Each cloud of rows lies close to a flat space through zero, with a little noise off it, and is much wider in some directions of that space than in others. After each cloud: how many dimensions does that space have?
In the rows, zero is written as 128.

[[152 168 103 117 104 134  91 116  99 175  93  98  88 126 149 160 128 170
  114  99]
 [ 90 132 105 128 192  67  62 141 131 111 167  97 169 168 174 171  65  54
  118  96]
 [147 163  96 175 120  95  79 132 168 164 117 136 108 134 114 129 137  87
   86 129]
 [142 150  50 125 165 137 161 126  95 168 162 118 106 127 175  99 174 141
  124 134]
 [133 104  91 150 146 116 168 118 165 146 141 135 136 120 121 106 150 139
  147 107]
 [106  92 159 100 111 166 159 145 149 132 163  71 152  88 152 113 173 112
  142 135]
 [131  89 169 120 127 177  92 144  97 116  97 131  94 120  96 127 174 159
  159 152]
 [175 114 142 126 173 140 114  97 123  97 153 176 168 150 135 116  77 127
  129 129]
 [141 127 144 124 148 149  96 148 145 155 142 106 131 129 101 150 114 151
  120 139]
 [123 153 132 125 146 163 122 104  84 145  95 138 120 124 144 140 106 187
  165 120]
 [110  95  75 144 135  97 151  87 175 120 123 131  73 137 157 136 195 139
  130 125]
 [131  73 127 122 142 141 141 103 151  86 171 146 145 122 117 139 129 140
  139 105]
 [158  95 176 108  83 141 131 111 174 109 143 144 126 114 126 155 140 145
  173 129]
 [147 143  94 133 155 135 189 119 140  88 147 154 112 102 107 112 142  97
  137 102]
 [122 127 126  65 134 164 118 155  87 188 116 111 133 108 137 121 157 150
  131 150]
 [126 168  64 156 123 126  77 144 104 179 117 115 115 132 153 147 140  98
   95 112]
 [ 74 111  98  99 151 115  94 113 137 146 152  80 102 125 176 129 168 139
  123 143]
 [172 160  83 146 160 101 148 140 157  99 134 154 148 172 122 133  65 104
  120 121]
 [118 144 141 161 170  89 150 145 122 113 130 158 167 168 132 133  80  82
  115 143]
 [ 88 119 123 140 102 120 131 132 144 156 113 125  99 112 133 116 194 109
  115 166]
 [135 130 108 160 116 149 180  99  96 135 136  85  76 111 127 147 138 182
  124 126]
 [106 141 183 126 130 137 111 151 116  94 113 105 135 114  94 147 114 143
  138  58]]
 : 18

[[121  91 138 118 191  31  77 133  59  67 100 174 170 164  90 135 132 114
  108  96]
 [203 146 133 101  73 107 200 123 119 191 174 100 165  43 163  65 114 134
   74 142]
 [128 119 115 125 175  44 130  86  77 116 146 133 190 125 132 147 138  60
   91 109]
 [167 167  83 136  64 141 167 101  84  94 191 160 184 130 166 155 117 110
   94 185]
 [114 114 150 124 133 107 116 133 160 130 122 134 141 132 135 168 136 125
  120  98]
 [139 125 166 134 177 149  92 141 120 133 115 122 120 120 144 161 130 126
  114 131]
 [114 164 104 143 172 158  51 118  73  67  61 167  98 241  76 156 123 133
  159 123]
 [108 107 101 102 128 117 102 140 128 123 128 151 199 106 134 161 153  59
  121 137]
 [168 119  74 117 100 101 131 114 150 138 125 120 164 115 124  84 126  62
  155 129]
 [ 94  92 141 129 236  96  40 131 110  83  69 160 175 195 113 202 136  62
  120  71]
 [129  85 116 148 128 174 120 123 175 136 139  84  89 106 164 144  88  85
  152 171]
 [113 121 111 116 125 102 117 132 123  91 114 153 159 155 107 132 139 115
  140 119]
 [ 99 102 127 158  89  97 134 110 155  94 166 141  85 147 138 171 107 153
  140 141]
 [ 74 102 153 123 171  97 138 140 125 153 144 122 136  85 128 127 155 127
  112 105]
 [178 153  80 100  57  75 170  94  62 126 156 140 164 116 118  78 103 120
   88 163]
 [ 87 100 150  87 137 197 116 130 116 104  98 106 147 133 157 213  92  88
   83 185]
 [ 55  81 147 216 198 208 207 139 162 172 232  77  61  70 196 108 113 151
  139 128]
 [ 99 106  90 159 164 166 156  93 121  57 124 102 111 202 126 128  87  90
  165 149]
 [222 160  79 105  81 120 108 141  94 143 114 159 173 125 111  57 116 115
  120 129]
 [112  93 123 143 188  93 114 119 102 133 138 126 140 128 133 129 111  92
  106 101]
 [ 82  84  70 185 195 123 105  95 104  80 165 150 150 182 149 175 102  39
  136 122]
 [145 111  36 168 107  99 144 115 117 209 215 147 148  80 156  62 100  69
  113 106]]
 : 12

[[138  93 100 146  94 125 151 105 137 142 125  79 155 137 138  64  84 181
   92  95]
 [131 144 189 157 139  85 134 118 106 114  83 151 130 141 118 192  96 124
  161 158]
 [ 95 118 156 106 146 104 145 126 162  83 127 116 112 147 125 135 128 131
  160 147]
 [119 159 103 100  94 108 172 148 133 100 127 114  90 133 123 119  66 126
  145 108]
 [138 187 131 129  95 125 131  90  91 132 110 137 119  99 126 149 142 132
  153 149]
 [160 144 174 109 132 124 113  99 104 114 123 123 112 168 127 139 144 156
  117 108]
 [113 142 140 112 160 127 144 125 112  92 103 113  89 162 161 163 147 157
  122 123]
 [121 133 108 152 149 128 112 134  94 140 136 112 124 118 139 126 119 133
  117 116]
 [116 151 163 143 148 102 117 130 137 132 136 131 157 125 122 116 147 111
  107 121]
 [197  78 103 157 122  95 174 174 107 147  86 103 129 147 102 132 127 135
  114  84]
 [136 102 101 138 142 141 122 126 116 158 137 136 146  95 139  68 147 130
  116 122]
 [106 149 150  68 186 116 117 120 115 108 170 142 121 110 114 149 144 119
  122 129]
 [108 160 142 157 122  99 187 148 102  92 109 135  91 144 123 149  98 124
  145 119]
 [132 120 108 147 133 123 116 157 141 134  96  92 109 110 122 134 121 134
  123 135]
 [150 127 129 152 152 138 135 121  71 129 124 158 144 146  74 158 145 127
  179 131]
 [132  77 171 117 120 153 144 112 156 147  96 184 140  97  93 137 130 139
  180 174]
 [130 122 155 129 116 158 136 122 138 118 103 141 156 130 112 144 138 169
  138 123]
 [160 120  93 126 117 143 172 112 115  94 115 156 162 159 125 149 151 133
  138 128]
 [168 108 129 102  57 157 133 105 106 135 111  87 151 182 114 179 147 177
  135 117]
 [156 122 159 112 146 109 129  98 144 134 166 123 101 148 101 151 136 114
   67 116]
 [112 174 125 113 137 102 140  97 124 141 144 118 135 150 113 146 143 129
  170  98]
 [117 131 140 114 116 129 139 150 159  62 148 155  83 113 167 148 136 127
  164 114]]
 : 18

[[111 154 138  95  91 127 134 141 110 116 141 116  88 119 146 109 142  93
  168 117]
 [106 149 136 101 111 124 148 106 130 131 102 121 124  56 122  88 113  96
  161 120]
 [133 147 139 120 106 148 121 141 127 135 155 117 106 155 150 114 115 132
  135 108]
 [113 127 133 135 134 124 142 148 140 163 149 128 137 123 137 106 142 125
  156  93]
 [142 160 173 125 125 154 170 152 122 122 104 155 164 135  90 111 105 138
  146 164]
 [ 63 121 115 103 106 157  83 109 155 131 146  77  94 105 119 150 131  90
  190 113]
 [182 116 184 119 121  69 176 123 134 107 146 163 128 168 115 133 139 168
   95 135]
 [107 128 129 112 113 136 136 112 189 126 101 116 136 119 118 129 158 180
  125 151]
 [133 113 127 181 113 166  99 140  47 110 164 148 132 151 181 142 188 104
   88 133]
 [ 84 121 123  98  88 118 158 143 117  72  99 116 102 127 118 116 192 156
  116 165]
 [ 92 106 117 142 142 156  74 107 152 144 131  90 152 134  88 183  88 140
  152 103]
 [112 163 127 114  89  98 140 129 123 139 102 116 128  92 147  96 139 168
  126  69]
 [131 136 132 130 119 128 125 135 113 140 146 126 105 170 147 132 153 173
   99 121]
 [120 132 115 114 168 116 137 101 204 184 110 124 137 100 107 124 117 153
  151 133]
 [ 91 133  86 122 162 124 102 112  98 141 100 115 102 124 107 162 128 128
  129 154]
 [125 112 119 118 140 115 152 105 123 146 117 116 125 100 128  95 111 146
   83 114]
 [ 97 149 122 139 114 169  80 114  76 149 161 113  93 117 162 144 151  85
  150 115]
 [128 122 134 115 151  98 112 101 159 129 122 125 132 136  84 179 105 145
  150 142]
 [ 81 132 101 162 105 185  81 142  85 117 119 105 156 101 147 137 155 106
  140 109]
 [142  93 139 137 168  58 149 120 156 169 179 156  99 174 146 157 212 186
  104 130]
 [181 138 110 122 147 128  98 118 126 119 126 141 104 170 136 158  87 118
  106 158]
 [126  84 151 166 162 117 146 131 126 173 179 136 152 150 123 136 141 155
  110  85]]
 : 12

[[142 129 138 116 117 121 125 138 128 139 118 123 115 122 139 129 129 120
  114 127]
 [104 135 106 149 146 115  96 115 114 161 134 149 140 133  96 161 134 146
   50 120]
 [ 94 133 110 129 136 132  69 149 122 142 128 134 102  87 119 136 107 132
  104 139]
 [ 77  88  85  98 115 139 121 171 158 111 151  93 145  71 116  99 160  99
  131 161]
 [119 155 139 128 130 125  98 127 114 128 113 131  99 113 138 148 102 162
  120 132]
 [113 130 141 125 120 150 113 116 118 100 123 111 113 111 138 124  97 159
  197 146]
 [105 132 113 140 147 155  90 135 127 120 139 149 118 115 117 109  95 117
  162 132]
 [147 124 147 127 111 129 128 107 115 137 119 125 126 139 133 140 115 129
  136 123]
 [170 115 143 130 119 120 148 121 124 152 126 134 136 153 129 127 135  93
  115 109]
 [164 121 111 158 160 109 134 119 127 190 145 188 161 187  91 131 145  60
   45  83]
 [106  96  93 128 128 120 130 127 136 149 150 130 165 125  96 123 164  92
   82 124]
 [169 139 176 119 103 138 120 116 105 130 102 120  90 131 164 127  82 138
  184 126]
 [180 117 138 150 128 102 151  92 111 177 128 156 157 184 111 153 148  99
   60  91]
 [163 118 144 125 117 121 135 119 121 155 122 135 129 145 131 130 122 100
  119 110]
 [110 132 116 134 143 130 160 131 144  94 142 122 147 139 125 118 154 144
  149 135]
 [129 116 121 134 131 121 152 118 131 132 138 129 154 141 115 132 152 124
  114 121]
 [108 131  88 151 164 112 128 134 138 143 146 161 157 147  93 135 164 115
   45 113]
 [ 90 118  98 135 150 140 185 128 157  64 160 116 178 142 112 103 176 142
  179 147]
 [139 136 151 127 120 137 116 120 116 124 116 126 107 125 142 128 101 136
  163 128]
 [112 117  75 128 152 102 136 176 162 159 152 146 152 120  97 121 185  78
   21 116]
 [133 144 139 135 129 121 126 111 111 138 120 132 123 141 129 151 122 157
  107 121]
 [130 137 123 138 143 118 130 126 129 138 130 142 133 140 123 135 136 127
   99 119]]
 : 6

[[125 131 126 129 120 125 130 124 122 134 122 129 116 132 124 126 127 124
  131 124]
 [120 110 147 130 106 148 120 168 136 123 147 129 140 130 140 171 133 127
  119 129]
 [140 138 111 138 101 120 160 137 126 131 115 123 105 138 129 115 132 147
  127 124]
 [104 115 130 128 115 149  99 136 126 152 152 128 121 136  98 161 149 100
  134 123]
 [106 100 151 127  97 158  95 177 137 131 169 128 148 131 128 201 143 111
  119 129]
 [121 133 133 124 142 130 117 108 120 138 128 129 125 128 117 124 128 110
  136 123]
 [108 122 140 129 107 147 111 131 117 158 149 130 112 144 101 161 144  96
  138 116]
 [117 117 148 135  90 148 127 166 115 138 146 129 119 144 129 175 134 111
  135 120]
 [133 136 119 130 122 123 146 124 128 127 119 130 122 130 132 113 125 141
  128 130]
 [138 134 113 118 175 109 122  90 140 108 115 134 148 108 134  83 118 143
  120 142]
 [113 134 128 129 126 133 122 110 112 155 127 126 102 140  96 130 134  99
  147 116]
 [153 123 139 136 110 125 162 173 134  94 121 126 144 122 171 145 112 162
  110 136]
 [133 130 138 137 102 131 148 157 118 119 126 126 120 137 145 146 120 137
  126 127]
 [127 117 145 127 117 133 120 156 136 117 140 133 149 122 148 155 126 136
  120 134]
 [107 129 131 119 151 131  99  91 119 152 132 131 121 132  98 122 131  93
  143 124]
 [141 113 111 135  92 131 149 182 154 104 135 121 140 121 152 145 134 171
  104 140]
 [138 137 155 124 155 117 136 118 113 102 114 137 140 115 164 116  99 134
  129 126]
 [111  93 154 126 103 160  92 190 141 122 173 127 160 123 143 203 140 120
  115 134]
 [127 162 111 111 209  96 123  14 111 139  88 138 116 121 101  37 112 103
  150 124]
 [160 170  97 130 155  85 186  64 106 118  64 125  95 130 134  32 105 157
  140 123]
 [127 126 131 133 113 134 129 133 121 139 134 127 116 137 121 140 130 122
  134 120]
 [138 149 121 130 150 107 153  88 117 127 100 130 110 125 128  83 112 134
  136 125]]
 : 4

[[ 85  95 156 139 118 132 175 176  80 121 103 122 119 159  84 142 127 186
  115 138]
 [176 104 121 125 116 175 101 144 101 111 137 179 104 117 131 119 101  88
  141 139]
 [139  30 152  92  73 137 119 174 150 144 228  79 147 159  56 170 142 182
   99 169]
 [125 133 140 126 107 174 112 152 100 118 130 176 132 122 125 132 111 101
  135 115]
 [146  41 143  98 100 163  95 162 119 135 212 166 150 127  97 103 113 131
  126 146]
 [112 133 140 137 125 103 150 153 125 135  88 112 144 173  97 148 121 168
  110 138]
 [ 97 146 116 133 162 142 134 106  99 117  74 117 129 130 149 105 132 149
  146 154]
 [108 100 145 111  98 162 123 166  88 121 175 112 141 143  87 164 152 134
  124 148]
 [122 167 120 101 134 162 133 143  96 121  68 148 118 118 106 144  60 107
  143 125]
 [ 64 202 120 100 156 118 150  96 128 134 100  82 139  87 130 143 123 118
  143 102]
 [166 105 139 145  95 126 118 158 119 119 182 129 119 152 115 161 165 103
  114 132]
 [168 162 117 159 151 130 127 139  91 112  51 196 110 152 146 110  90  86
  135 124]
 [130 151 130 177 151 121 138 140  86 114  37 173 127 176 148 102 124 133
  130 138]
 [151 125 101 177 191 132 134 103  71 100  39 168  98 146 184  61 132 128
  156 168]
 [ 94 126 139 157 135 137 154 138 100 119  71 151 115 138 139 107 125 168
  132 127]
 [100 159 146 112  76 124 139 137 190 145 145  78 131 117 101 201 128 152
  104  93]
 [165 152  74  81 176  70 139  37 209 145 176  15  86  51 154 137 135 104
  141 132]
 [144 136 115 150 131 131 113  96 177 134  71 139 122 132 170 102 112 159
  128 132]
 [121 125 124 135 127 102 138  89 230 159  63 133 132 117 158  89  75 205
  115 105]
 [103 196 111 130 150 164 125 109  97 110  50 134 122 115 153 135 112 108
  153 132]
 [186 122 106 136 142 140 104 113 120 115 134 174  99 104 161  98 112  74
  143 128]
 [120 160 117 143 160 103 148  98 139 129  79 137 115 110 161  98 116 128
  135 107]]
 : 9
